There are 10 hidden switches. A switch that is on adds its own fixed numbers to the row, and there is some noise. The rows also spread widely along 12 directions, which tell nothing about the answers.
In the rows, 128 means zero.
Known rows, each followed by its switches (1 for on, 0 for off):
[117 188  93 160 126 150 127 167 181 112 169 134 126 147 112 111  92 144
 123 164 101 165 148 159 108 161 119 127  97]  0 0 1 0 0 1 1 1 1 0
[112 185 138 148 162 135 101 174 184 105 156  82  97 110 122 163  89 152
 108  97  88 160 137 135 153 118 121 161  79]  1 0 1 0 0 0 0 1 1 1
[ 71 139 111 176 130 187 105 124 144 136 130 116 136 121 130  96  95 122
 134 122  86 159 137 186 108 129 103 145  80]  0 1 1 0 0 1 1 1 1 1
[149 148 123 115 151 150 146  91 152 152 139 120 124 113 110 126 135 112
 144 159  68 159 180 132 104 127 121 141 113]  1 0 0 0 0 1 1 0 1 1
[156 161 136 163 149 128 133 193 154 158 131 132 133 124 150 133 133  97
 108 138 120 149 147 113 151  69  72 166 131]  0 1 1 1 1 0 1 1 0 0
[170 108 119 170 123 135 150 157 121 143 130 139 127 114 131 128 145  58
  96 126 130 152  87 142 173 115  88 175 125]  0 1 1 1 1 0 1 1 0 0
[105 122 133 176 123 125 122 115 109 147 123 102 145 122 138 162 130  89
  79  97 117 117 134 121 141  98 112 171 125]  0 0 1 0 1 0 0 1 0 1
[ 71 203 143 122 169 146 133 124 167 167 142  85 123 156 129 157 155 188
  55 100  47 160 194 105  91 165 104 140  85]  0 0 1 0 1 0 1 1 1 0
[121 159 140 133 154 140 158  90 130 168 130 124  94 124 125 135 111 136
  94 141  89 134 170 107 112 118 126 166 119]  1 0 0 1 1 0 1 0 1 1
[117 148 147 197 130 133 162 180 109 143 138 105  60  83  91 139 120  87
  48  97  89 138 186 170 125 126 115 141  80]  0 1 1 1 1 1 0 1 1 0
[136 114 118 176 121  99 139 123 129 111 136 109 160 113 113 166 114  52
  97 104 125 143 129 139 155 138 134 165 100]  0 1 1 0 1 0 1 1 0 0
[158 185 129 138 166 119 126 171 188 137 151 114 126 116 107 150 141 112
 103 115  84 166 158 102 168 111 104 157 124]  0 1 1 1 1 0 0 1 1 1
[138 160 123 179 145 152 161 140 151 147 105 149 141 138 149  96  84 115
 138 147 135 189 131 136 107 127  78 141  82]  1 1 1 0 1 0 1 1 1 0
[147 157 106 159 132 124 161 135 146 132 154 145 118 137 120 133 108 113
 102 166 123 147 133 126 120 157 127 159 109]  0 1 0 0 1 0 1 1 1 0
[106 145 114 158 159 140 145 119 134 140 133 101 140 129 146 143  97 126
 116 131 114 156 151 120 128 119 119 145 103]  0 1 0 0 1 1 0 0 0 1
[139 148  90 162 122 151  76 166 187 102 148 130 184 141 149 114  92 109
 166 134 137 170  70 152 172  99  92 165 118]  1 0 1 0 1 0 0 1 1 1
[117 148  92 169 179 173 147 141 146 147 148 124 112 113 136 107 125 112
 105 125  87 169 120 135 150 134 105 131 121]  0 1 1 0 1 0 1 1 1 1
[ 96 161 145 121 169 141 104 117 156 142 155  74 101  99 107 164 136 128
  86 100  37 150 202 143 133 132 131 181  75]  1 0 1 1 1 1 1 1 1 1
[147 201 142 157 156 158 154 151 192 149 134 155  94 122 123  93  68 152
 138 142 106 141 123 104 134  78 104 114 153]  1 0 0 0 0 0 1 1 0 1
[143 106 100 128 134 166 122  83 131 133 139 124 139 130 130 125 127 112
 126 139 103 162  78 152 164 144 114 179 125]  0 0 1 0 1 1 0 0 1 1
[110 179 139 163 123 130 137 164 163 140 115 105 128 132 113 135 129 122
  94 102  95 170 171 133 109 129  89 146  75]  0 1 0 1 1 0 1 0 1 1
[133 174 129 173 124 109 141 180 137 143 132 111 121 138 132 162 132 115
  80 130 125 136 156 101 123 103  96 151 126]  1 1 1 0 0 0 0 0 0 1
[ 84 170 116 158 204 157  97 179 152 136 150  95 114 132 209 149  65 170
 120 150 125 159 138 108 146  82  93 200  81]  0 1 1 0 1 0 1 1 1 1
[156 129 144 120 166 174 188  60 113 201 119 146  83 113 123 102 139 120
 100 150  76 139 137 108 131 111 106 153 163]  1 0 0 1 1 1 1 0 0 1
[157 183  61 136 168 152 144 182 166 155 185 134 131 157 154 117 162 132
 140 213  99 156 169 106 115 119 100 127 153]  0 1 0 0 1 0 0 0 0 1
[138 156 102 174 166 142 158 172 126 155 152 136 100 121 168 134 115 115
  97 162 136 135 120  93 139  88  94 153 148]  0 0 0 0 0 0 1 1 1 1
[165 180 129 152 145 150 186 152 155 172 118 153 121 153 129 108 145 132
 110 173 107 190 157 112  83 154  66 133 105]  1 1 1 0 0 1 1 1 0 0

New rows, each followed by its switches (1 for on, 0 for off):
[168 191 104 126 174 166 151 165 186 157 163 138 104 145 126 117 153 161
 113 170  84 174 122  98 145 142  84 141 149]  0 1 1 0 0 1 0 1 0 1
[126 127 107 148 148 139 136  89 135 144 125 123 162 124 142 131 110  93
 141 146 113 152 145 124 128 113 120 160 113]  0 1 0 0 1 0 1 0 1 1
[121 163 151 160 134 134 131 133 163 129 135 106 103  99  95 140  98 117
 118 105  84 127 165 142 126 103 132 136 106]  0 1 0 0 0 0 0 1 0 1
[126 121 151 156 134 143 136 111 121 150 108 124 142 133 151 138  94 119
 105 120 134 157 113 132 146 114  91 196  95]  0 1 1 1 1 1 0 1 0 0
[106 140 119 174 137 130 142 131 136 126 153 108 135 104 112 137 101  86
 112 115  96 131 161 150 120 123 142 122 102]  1 1 0 0 0 0 1 1 0 0
[107 153 133 167 148 163 144 113 132 159 126 127  91 112 120 108 106 116
 103 131  86 143 171 146 113 116 111 154 103]  0 0 1 1 1 0 1 1 1 1
[126 182 114 128 167 148 127 167 171 153 178 130 123 144 149 130 123 154
 115 165  92 141 145 109 133 113 109 158 133]  1 1 0 1 0 0 1 1 0 0
[148 175 169 146 156 119 161  91 168 157  93 124 128 120 107 147 107 127
 100  93 100 165 150  82 137 113 102 148 119]  0 0 1 0 1 0 0 1 1 1
[112 124  95 144 135 169 122  75 144 118 143 136 128 141 125 111  74 132
 135 150 110 155  85 160 146 163 141 179 106]  0 1 1 0 1 0 1 0 1 1
[144 183  97 127 156 114 111 163 179 124 176 131 142 153 150 154  94 142
 118 177 125 130 133  96 160  98 128 169 154]  0 0 1 0 1 0 1 0 1 0
[128 138 146 152 131 155 140 113 140 152 109 119 146 128 139 127 121 124
 129 124 109 168 125 129 112 122  85 161  93]  1 1 0 0 0 1 0 1 0 1
[161 133 135 124 131 156 122 106 158 154 127 141 142 109 115 109 137  90
 158 153  84 153 151 144 128  95  96 166 123]  0 0 0 1 0 1 1 1 1 1
[165 148 114 140 134 125 124 176 174 111 131 101 146 130 137 147 136  96
 147 140 112 186 134 139 138 126  87 168  73]  0 1 0 0 1 0 1 0 0 1
[144 168  88 186 180 151 187 152 162 128 148 129  92  92 109  95  93  85
 136 143  98 181 170 140 120 136 123  84 100]  0 0 0 0 1 0 1 1 1 1
[140  99 153 194  80 137 183  78  77 172  74 143 131 125 114 123 148  67
  85 112 133 138 122 139  92 135  87 163 106]  0 1 0 0 1 0 0 1 0 1
[117 135 120 132 144 150 128 125 112 148 159  91  93 126 133 163 152 135
  77 139  82 131 141 134 128 135 121 177 116]  1 0 1 0 0 1 0 0 0 1
[185 113 109 121 153 136 140 127 147 136 135 116 157 126 141 151 168  90
 128 141 114 208  97 121 166 158  78 204  85]  0 1 0 1 1 1 0 1 1 1
[136 129 152 141 176 155 130 136 123 162 122  98  94  86 142 144 147  98
 114 119  72 156 166 135 129  89  87 178  87]  1 1 1 0 0 0 1 1 1 1
[ 80 151 120 167 180 152 138 159 135 153 145  91 132 103 150 137 117 117
  88  97  86 165 169 136 135 113 103 137  83]  0 1 0 1 1 1 1 1 1 0
[158 176 144 129 154 142 151 143 157 161 135 110  90 115 101 135 174 119
 107 137  61 179 199 128  98 143  90 149  85]  1 0 1 1 0 0 0 1 1 1
[146 145 134 163  90 152 121 129 179 125 101 133 159 129  87  95 134  78
 139  96  94 179 121 174 131 134  82 139  90]  0 0 1 1 1 0 1 1 0 1
[126 183 102 162 136 164 127 166 185 117 143 138 104 151 128 100  72 158
 128 151 116 160  99 146 142 133 105 144 114]  0 1 1 0 1 0 1 0 0 1
[114 149 122 184 164 145 147 165 127 159 131 108 125  98 147 130 131  94
  95 104 103 148 151 119 136  80  93 127 118]  1 1 0 0 1 0 0 1 1 1
[128 139 124 152 186 136 157 122 109 174 149 122 106 116 165 144 112 104
  97 161 112 123 179 102 133  83 119 169 138]  0 0 1 1 1 0 1 1 0 0
[123 121 121 160 134 187 137 127 108 164 124 127  93 131 155 105 141 122
 120 160  99 150 128 159  97 122  78 171 100]  0 0 1 0 0 0 1 1 0 1
[111 151 138 149 156 133  99 128 153 139 122  96 165 119 169 147  92 112
 162 132 115 156 180 124 110  67 100 170  77]  1 0 0 0 1 0 0 1 1 1
[ 95 198 101 131 222 158 143 117 173 170 171 113 122 134 147 123 114 155
 116 158  60 161 211  90 118 130 129 133 124]  1 1 1 1 1 0 1 1 0 1
[146 103 117 130 157 148 147  70 107 164 130 114 143 124 144 151 171  96
 109 134  96 165 117 112 130 145 103 182 115]  1 0 1 0 0 0 0 1 1 1
[100 151 146 120 180 163 123  89 139 170 139 116 111 125 156 148 102 168
  92 130  84 127 122  96 150 103 115 199 133]  0 1 0 0 1 1 1 1 1 1
[123 157 177 157  96 154 114 124 159 165  80 128 149 127 108 108 136 102
 111  88  86 153 151 147 113  86  62 159 104]  1 0 1 1 1 1 1 1 0 1
[111 159 133 146 165 145 110 149 161 130 164  98 102  91 126 138  96 114
 129 121  78 124 167 140 146  77 136 152 113]  1 0 0 1 0 0 1 1 0 1
[107 176 150 195 109 150 121 205 140 158 116 138 109 121 135 108  99 118
 106 141 115 128 180 157  92  61  72 140 107]  0 1 1 0 0 1 1 1 1 0
[ 92 188 109 157 162 167 142 138 160 179 138 139 155 152 140  94 130 142
 106 149  82 168 186 123  98 130  86 123 118]  0 1 1 1 1 1 1 1 1 0
[173 139 104 171 138 142 194  91 133 152 128 166 117 117 104  87  93  78
 147 167 132 147 139 126 130 114 128 112 156]  0 0 0 1 1 0 0 0 0 1
[126 150 109 169 153 159 135 148 146 156 130 132 143 119 141 109 137 100
 123 132  97 164 135 128 125 104  84 135 123]  1 1 1 0 0 0 1 1 1 1
[133 111 171 167 153 123 187  92  91 166  93  94 103  92 130 163 139  85
  76  78 110 160 149 107 120 122  99 163  82]  1 0 0 1 0 0 0 1 0 1
[ 90 160 132 157 162 162  96 162 150 122 172  97  67  95 136 135  63 151
 107 116  93 114 135 155 165  82 140 174 106]  0 0 0 1 1 0 0 1 1 1
[ 91 137 162 176 161 146 153 124  98 169 104  89  99 114 155 154 111 124
  71 102 110 162 175 124 109 121  88 188  58]  1 1 1 1 1 1 0 1 0 1
[ 94 148 132 156 134 161  99 138 164 123 136  99 143 129 133 128  99 138
 127  93  98 159 113 156 149 122 107 169  78]  0 1 0 1 1 0 0 1 0 1
[123 177 154 162 131 129 116 185 161 143 145 118 108 108 130 138  89 120
 103 126 103 106 170 132 131  52 110 147 129]  1 0 0 0 1 1 1 1 0 0
[145 128 143 113 152 153 141  86 150 162 115 118 147 111 116 126 145 107
 129 108  68 159 134 134 140 111 105 143 118]  0 1 0 0 1 0 1 0 1 0
[161 171 114 128 191 146 159 158 155 156 165 114  95 115 126 138 158 127
 112 161  69 179 182 119 116 144 106 135 101]  1 1 1 0 0 0 0 1 1 0
[ 79 158  91 176 147 173  96 206 135 125 162  96  98 144 176 132 119 150
  97 154 108 162 135 168 114 139  84 188  55]  0 1 1 0 1 0 1 1 1 1
[115 171 139 146 181 136 138 108 173 159 109 136 174 143 174 135  65 150
 126 125 139 171 110  63 163  88  90 182 127]  0 1 0 1 1 1 1 1 1 1
[150 162 128 147 167 146 125 166 156 146 132 115 110 115 148 135 116 126
 121 128 110 153 130 114 160  69  89 153 136]  0 0 1 0 1 0 0 0 1 1
[158 155 117 148 187 138 157 164 136 148 144 110  98 103 150 133 112 107
 134 164 104 175 190 130 120 100 106 141  86]  1 1 1 0 1 0 0 0 1 0
[115 159 125 145 121 150 120 136 151 133 144 132 121 165 154 136  95 161
 116 162 133 141 105 122 122 135 102 201 104]  0 0 0 1 0 0 1 1 0 1
[115 164 114 155 116 184 101 160 152 146 133 139 116 156 148  96 107 162
 131 159 111 149 111 161 120 106  80 168 113]  0 1 1 0 1 0 0 0 1 1
[ 73 149 104 154 210 150 141 103 132 169 152  94 153 121 177 147 118 126
 107 128  88 138 176  87 129 101 126 140 126]  0 1 0 0 1 0 1 1 0 1
[152 186 101 127 193 144 173 144 152 177 153 139 114 146 156 125 130 144
 109 194 101 167 180  85 115 117  96 131 146]  0 0 1 0 1 1 1 0 1 0
[ 49 196 153 146 193 177 110 165 176 157 140  69 107 112 145 137 108 187
  91  75  46 150 176 122 123  94  97 122  92]  0 1 0 0 0 1 1 1 0 1
[142 162 107 149 190 156 171 153 139 158 150 121 100 141 167 127 121 148
 107 164 114 177 138 107 125 137  92 140 109]  0 0 1 0 1 0 0 1 0 0
[151 148 127 156 146 125 146 184 130 159 147 120 123 112 147 153 154  96
  71 127 113 138 128 105 151  86  81 155 139]  1 0 0 0 1 1 1 1 1 0
[103 147 132 187 125 145 147 157 101 158 111 132 107 140 167 124  86 129
  88 147 145 137 138 139 100  96  85 171  94]  1 1 1 0 1 0 1 0 1 0
